The first 9 rows are patterns. Each new row is the sum of 3 different patterns, raised or lowered, with some noise. Before adding, each is slid sideways (what falls off one end comes back at the other) and multiplied by a number that may be negative. Names go in the order of the patterns.
Some rows, each with the names of its patterns after it:
[ -3   3   0  11   3   2  -4   3 -14   4   0 -22   5   2  -2  16  10   5
  -8   8   0 -14   3   1   4 -14   4   9  15  -4   1] : (1)
[ -1  -3  -7   1 -19 -24   6   0   2   8   6  -4   3  -1   2   4   9   6
  -2  -7  -6   5  -5 -13   1  13  11   0 -10   0   1] : (2)
[ -6   8   3   9   0   3  16   1  -1   4  -5  -1   3   9   9  -7   1   6
   6  13 -21   4   1  12   1 -14   3  10  21   4  14] : (4)
[ -5   1  -6  -9   8  -5  -3  -1  -9  -4 -10  -4   4  15   3  20   6  10
   4   4   1  12  -2  -6  32 -15 -23  -6   2   2   5] : (0)
[  6   1  -7   4   5   4  -7  -1 -12   4   7   0  -1  19  -1  11  -3 -12
   3   5  16   8  -1  -5  -4  -4   1   5   0 -12  12] : (3)
[ 13 -10   0  -8   6  16   9   7   9   1   1  11  -3  -4   0  -5  -8   7
  10  12  -3  -5   3  -9  10  -2  -9   2  11   2  11] : (8)
[ -3  22  -1  -8 -13  -8   6   4  14  -9  -1  -9  -5   1   7   6   8  -3
  13 -13   7  -5   9   0  -1   0 -12  -3  10   7 -11] : (7)
[  8   2  -7   4   5  16  -1   8   0  -3   5  17   0  -7  10  -6  -3  -8
 -17 -11  18  -6  -4   3  -3   2  -8  16  -5   4  -3] : (6)
[ 11  -2  -2  -1   8  -8   8  -4  14  13   4 -15  -9  -3   4  11   0 -12
  -1   0  -2   6  -1 -10   1  12  -6  12   7  -6  -8] : (5)

New rows, each followed by the names of its patterns:
[-16  -2  11 -17 -23 -29  -9   3 -13 -11 -17 -11   5  -9  -6   5 -33 -24
  -2 -14  -6 -10 -27 -18 -19 -13 -24 -19 -18   1  -5] : (2) (3) (8)
[ 21  13   5  -5 -16 -13  11   8   2  -4  10   7  -1   7   5  -2  15   3
  -4   9  14  -2 -16   8   4  18   9  19 -15  13   0] : (2) (4) (5)
[ -8  -9 -14   5   8 -14   4  -3  -5  -2 -33  -9  11   0   4  -6 -14 -14
 -12  -1  -1 -21  -5  32  -6 -21 -28 -14  14   3  17] : (3) (7) (6)
[ 22  19  12   4  27  21  14  11  11  17  25  20  16   9  12 -16  11  24
  15   4  10  24  14  40  33  16  -6  20  16  19  16] : (1) (4) (5)
[ -9  -9   3   0   8  10 -17  -5 -10 -16 -13   1 -12   3  -5 -10 -12  -7
 -13  -1  -8  -7   6   3  -4 -26 -17  -1   4  -8  -3] : (2) (3) (8)
[  1  -5   1  -5   3   4   6   9 -15  -3   3  -1   0 -10 -12   4   7  -2
  17   5   6   4  10   3  -5  11   2   4  -7  -7  15] : (1) (4) (0)
[  7   8   7 -18 -13   0  10  22   0   2   5  -2   5 -13 -11   2   5  -3
 -29   5  13  27   6  10 -11  -8  16   6 -23   1  26] : (4) (8) (7)
[-19  -8   3   3 -27  12  -3  -4 -22  -4 -14  -8 -20 -18  -7   1  13 -29
   8  43 -16 -25 -25 -34 -20   5   2  -8 -19 -35 -30] : (2) (8) (7)
[ 14  -9   1   9   8  -3   8  -9 -11   9  17   4  20   2  -3  11   7   3
   7 -11   7  -2  16   0  21  22   3 -11  -2  15   5] : (1) (8) (5)
[  3 -12  -9  -8  21   2   1   6   5  10  -8 -10  -1   9   4   7  -5 -10
  -2 -16  10   5  -7  -1  -3 -11  -3   8 -31   8  20] : (2) (4) (0)
[14 18  9  8 20 24 12 25 17 25  6 23 16 28 12 13 27  5  4 19 19 11 13 23
 10 10  7  8 18 16 19] : (1) (0) (7)
[  0   4  -6 -13   0 -14 -17 -14   1  10 -17  -5  -3  -5 -16  -4 -17 -11
 -11  -8 -17 -10  -6   0 -19 -13  -7 -24  -3 -18 -21] : (1) (2) (8)
[-12  -8 -12  -5  -8 -15 -14 -26  -2  10 -22 -23 -26 -23 -20  -1 -29 -20
 -11 -30 -20 -20  -2 -13 -31 -34 -18 -27  -7 -11 -23] : (1) (0) (8)
[  3  15  15   6 -21 -23  -5 -15 -12   0 -11 -24  18   4 -16   0  -6 -11
  -3 -12 -13 -10  -2  11 -20   3  11  -4 -15 -22 -29] : (3) (8) (5)
[-14 -16 -12  -4 -16 -27 -15  -3 -15 -13   2  -4   1  15 -23  -7  -8 -20
  -7 -13   1 -26  -9   7  -9 -15 -17   4  -7 -17 -31] : (1) (4) (6)
[ 17  20  -1 -10 -10  -1  -2   6  -4   6 -16   9   0   4  24   6   6  13
 -24 -14 -10  -8 -12 -10   4 -15  -4  -8  13  -5 -37] : (1) (0) (7)
[  9   0   1  13  -3 -13  11  10  15  13   7   3   2  15   6  13  16  12
   6 -10  -1  10   0   7  -3  17  14  14   2  14  12] : (2) (4) (7)
[15 15  5  6  8 18 -3 34 26 18  5  4  7 18 11 24 11  9  9 14 14 19 20 14
 16  9 10  9 -8 12 12] : (0) (3) (7)
[  1   3  -3  -3  -3 -16   3   0  -6   6  -4 -22   2   1 -35   5   3  -9
   4 -13  -9   8  -3   0   3   9  -4  -5  -9  10   8] : (2) (0) (6)
[  6  17   0  -3  -4  -4   6  -3   5  -3  -9   2   1   6  19  23  -2   3
  40  -1   1  -3 -18  16  -7   8 -12   3  11   0   1] : (1) (0) (7)
[ 16  20  13 -10   5 -15  19  26   8  11  39   2  24  17 -12   1  17  16
   5  10  14   9   5  -1  21   6   6   6  -3   7  10] : (3) (8) (5)
[ -2  -5   2 -18  -3 -24   7  -6  -5  -9 -18 -19   4   2 -10 -11  12  -9
 -15 -21  -7   1   0   6 -17 -23 -17 -21 -20  -4  -4] : (1) (0) (7)
[  1  11   0   7  13   7   5  18  -4   2  13   8  -3   8   4   7   4   8
  -8   8  -4  -1   2   6   8  20   0 -10   1  11   9] : (2) (6) (5)
[ 13   8  21  -6   4 -15   1  -2  15   8  15  -1   9 -30   1   0 -18 -11
   2  10  12   3   0  -3  -4  -6   0  -6  -7 -28 -43] : (1) (2) (7)
[-12 -25  -5 -26 -22 -14 -23 -28 -28 -25  -8   5 -19   0 -25 -17  -9  -9
  -9  -4 -23 -26  13 -23 -44 -27 -18 -10 -12 -23 -16] : (0) (3) (8)
[ -1  -1 -14  -8  -4 -11  12   6   1  -9   3  -4 -21  -1   1  10 -18  -3
  -4   7  -7  -7  -5   1  -2  13   0 -12  -3   4 -15] : (1) (2) (6)
[  1  -5   2  -7   4  -1 -17   1   4  -5  11   5  -1  -5   8  10  -9 -17
   7  -2 -10   0 -14   4  10  16   5   8 -17   7  -2] : (1) (4) (8)
[ -1  11   4  -5 -27   2 -27  -4  -6 -13  -5  -9 -24  14  15 -30  15  19
   8  -4  -2 -13   5 -21  -3  21   2   9  -1 -15   3] : (1) (0) (8)
[-10   6  17  32   6 -11  -2   6  23  25  13 -13  16   3   7   2  -8   0
  19   7   0   9   4   2  -2  28  -7   5   6  19   7] : (4) (6) (5)
[-20   4 -16 -15  -2  -9  -8   6   3  -2  -7 -27 -21  -4  20  14  -4 -17
 -22 -16   4   1  -6 -21  -3   9   4 -18 -19   0 -13] : (3) (7) (5)
[ 17  11   9   0   6   4  17  10  -3 -10   7  -7  -4 -16  -2  13   2 -12
   5  -1 -16  14  26   5  17  -1  13   5 -11  10  15] : (0) (3) (6)
[-10  -2  -3 -11  -2  -7   6   8  13  -3  21  11   4   4   0 -11  14   3
  -7  21 -12 -19  -9  -5  -1  -1  -2   4  -4  -3  17] : (2) (0) (3)
[ -1  -3   0  -1  -3  -3  -7 -18  10  -4   3   3  -3 -20   5  -2 -18   2
   6   6  20  13 -17   2   5  -1  -4   2   3 -21   7] : (8) (6) (5)
[-20  -6  -4  -3  -3  -1  -2 -16  -6  -2   2 -12  -5  -7  -8 -10 -13  -3
  -5  -8  -9 -16 -15  -2   2  -3  -7   0   7   4  -7] : (2) (8) (6)
[ -9  -5  -7 -18  -9   0  -2  -8 -10   9   7 -13 -21 -15 -13 -13  -1  -9
 -12 -13  -8 -10  -1  -2  12 -20  -2 -29   4 -13  -2] : (1) (4) (7)
[  8 -20 -10  -3 -10   4  -3  -4  -4   9   0   1   9  -8  -3  -5   9   2
  -5  10 -10   7  19  -2 -17   0 -16 -13  -2  -5  -3] : (8) (7) (6)
[  0   4  13  -6  -5  -3  17  -4  -3  12   1 -15  -8 -11 -11  -3  15  -9
  -1  10  -2   6  -2  18  -3 -10 -17   2   5   2 -13] : (1) (2) (3)
[ -1  -1  -2  -8   9  -9  10   2  12   6  17   8  -6  27   8   1   5  11
  10 -20   9  10  20  13  -5  11 -11  18   2  17  -3] : (7) (6) (5)
[16 27 20 20 15 28 31  2 20 11  3 19 22  6 13 20 11 13  8 22 24 30  6 23
 28 24  6 12 18  9 20] : (2) (3) (6)
[  3   4  -4  -1  22 -10 -24  -5   1 -11  -8  -2   1  -9  -9   4 -13 -10
  -2 -10  -4  -8 -13  -1  28   0  13   2  -6  -6   2] : (1) (0) (5)
[  6 -23   3   9  19  -7 -19  29 -16 -25 -12 -16  -6 -18 -27   6 -17 -13
  12   0  -1 -24 -10  -8   0  -1 -11   5  -3  21   5] : (2) (4) (0)
[ -2   8 -12  -4  -3  -7   0 -10  22  30   7 -14   4  -9  12   0  -6  10
  -2   7  11  15  -8   1   2   7  11  -6   5  -5  -3] : (0) (8) (6)
[ -9   6   1   3   0 -11  -1  17   1  -1   8   2   2   2  16 -20  -3  14
   3 -10   2 -11  -3  10  22   6 -11 -16  -1 -20  -1] : (1) (3) (8)
[  5   9   5  21  13  -8  12   2   4   7  -3   3  13   2 -14  -4  -4   6
  10 -13  -1  -9   2   5  -4   0  -9 -11  -1   3  -5] : (0) (7) (6)
[ 8 10 13  6 18 22 20 24 33  7 13  8 22 16 20 25  8 31 15  1  3 14 11  8
 21 13 19 -2  7  7 -1] : (1) (0) (8)
[ 11  -3  20   3  12  10   3   7  20   5  -8  26  -1 -17  -3  -3 -10   9
  11   9   0   9   4   7   4  -6  -2   5   4   7  11] : (0) (3) (5)
[-30 -22 -11  -2  13   3  -9  12  -7  -6   5  14   1 -10 -24  -6  -5  -7
 -13  10   7  20   1  -1  -2  13  -4   3   7  -8   1] : (1) (2) (0)
[ -7  -4  -1  16  13  31  17  10  13  -1  -4  11  11 -22  26  -4 -23  12
  24  15  -9   6  23 -15  -5  -1  -2  -6  10  19  10] : (1) (0) (7)
[-19 -35 -28  -5  -2   2  -1  -2 -14 -10  -5  -6  -8  -5  -9  -6 -19 -10
   4  -2 -13   5   9  13   0  -8  -2   4  -9 -10  12] : (2) (0) (8)
[-18 -19 -29 -28 -14  -1 -24 -11 -12 -38   3  10  11   1 -26 -14  -4 -23
  -7   2 -16   3  -3 -22  -7 -11   0   0 -11 -24 -18] : (2) (0) (6)
[35  8 26 36 27 21 25 16 23 19 29 29 16 24 32 24 33 19 26 24 28 11 10 14
 29 25 23 36 17 23 23] : (1) (4) (0)
[-24 -28  -9 -12 -12  -8 -27 -27 -23 -17 -22 -11  -4 -31 -31 -26 -26 -16
 -20 -24 -15 -18 -23 -11  -5  -8 -44 -11 -24 -17 -26] : (2) (4) (5)
[  6   9  17  14   1  -5  11  -7   8 -15  -5  16  15  -7 -17  -1   6  12
  10  15   1  -1   0  21   0  -3  10  13  20  -6  11] : (3) (7) (6)
[ 14   8  21   9  11   5   8   3  20  20  20   5  -1   8  25  10  12  11
  10  17  18  -3   3  10   3  12  11  15 -11   0  16] : (2) (3) (5)
[ -6 -18  15  -7  -1   3   2 -12   6   1 -15  -8  -6 -19 -16 -26 -20  13
  -3  -8   0 -19  -8 -17   7  -8   3  -7   2   5 -11] : (8) (6) (5)
[ 17  12  -8  -7  -1   0  13   7  -1   7   1  -4  -3  -5   6 -10  14  -7
   6  -6  -1   1   9   6   2  -5   0  13  -7 -20   6] : (4) (7) (5)
[18 21 27 39 45  6 17 18  2 -4 25 12 24 23 10 -1  2 13 28 29 16 24 28  9
  4 10 14 19 19 18 16] : (2) (3) (7)
[ 2 16 -1 15 22 15 29  0 29 30 16  0 12  6  4 28 20 34 11  6  8 15 21 23
 16  3 22 16 15 17 17] : (2) (8) (6)
[13 16 22 21 -1 14 18 23  0 23  9 18 17 22 12  8 26 11  1 -1  3  3 44 19
  1 11  1 15 12 34  9] : (3) (8) (6)
[-10  24  -7 -21 -20 -13  -1 -12 -14 -24   8 -19 -21  -7 -12   1  -3   1
  -2  -6  -5   0  -2 -22  -5  -3   2  -8   5  -6 -24] : (3) (7) (6)
[ -5  12  -9  -7   7   1 -22  22  19  -3  -1   5 -10   9  -5  24  17  -5
 -12 -12  -5   9  15   9 -15  -6 -10  -2  -4 -20 -18] : (4) (0) (5)
[  5   6   9   5  -9  10   2   1   0   1  -3 -27 -19  11  11   6   1   4
 -10   8   3   5   2   7   6  -4  -3   0  -3   0  -9] : (2) (7) (5)
[  4  -3  -5 -30  -6 -17   0   6  -6 -17  -6 -13  -7 -16  -2 -16  -7 -25
 -18 -10  -3  11 -11 -21  -6  -9   3 -28 -20  -3   8] : (3) (8) (7)
[ -1 -20 -21  -2  -4  -6   3  -3   4  18   8  -1  15  -2 -15 -12   2  11
  -7  12 -14   3   4  -2  -1  -5 -17 -20  14  -7  13] : (8) (6) (5)
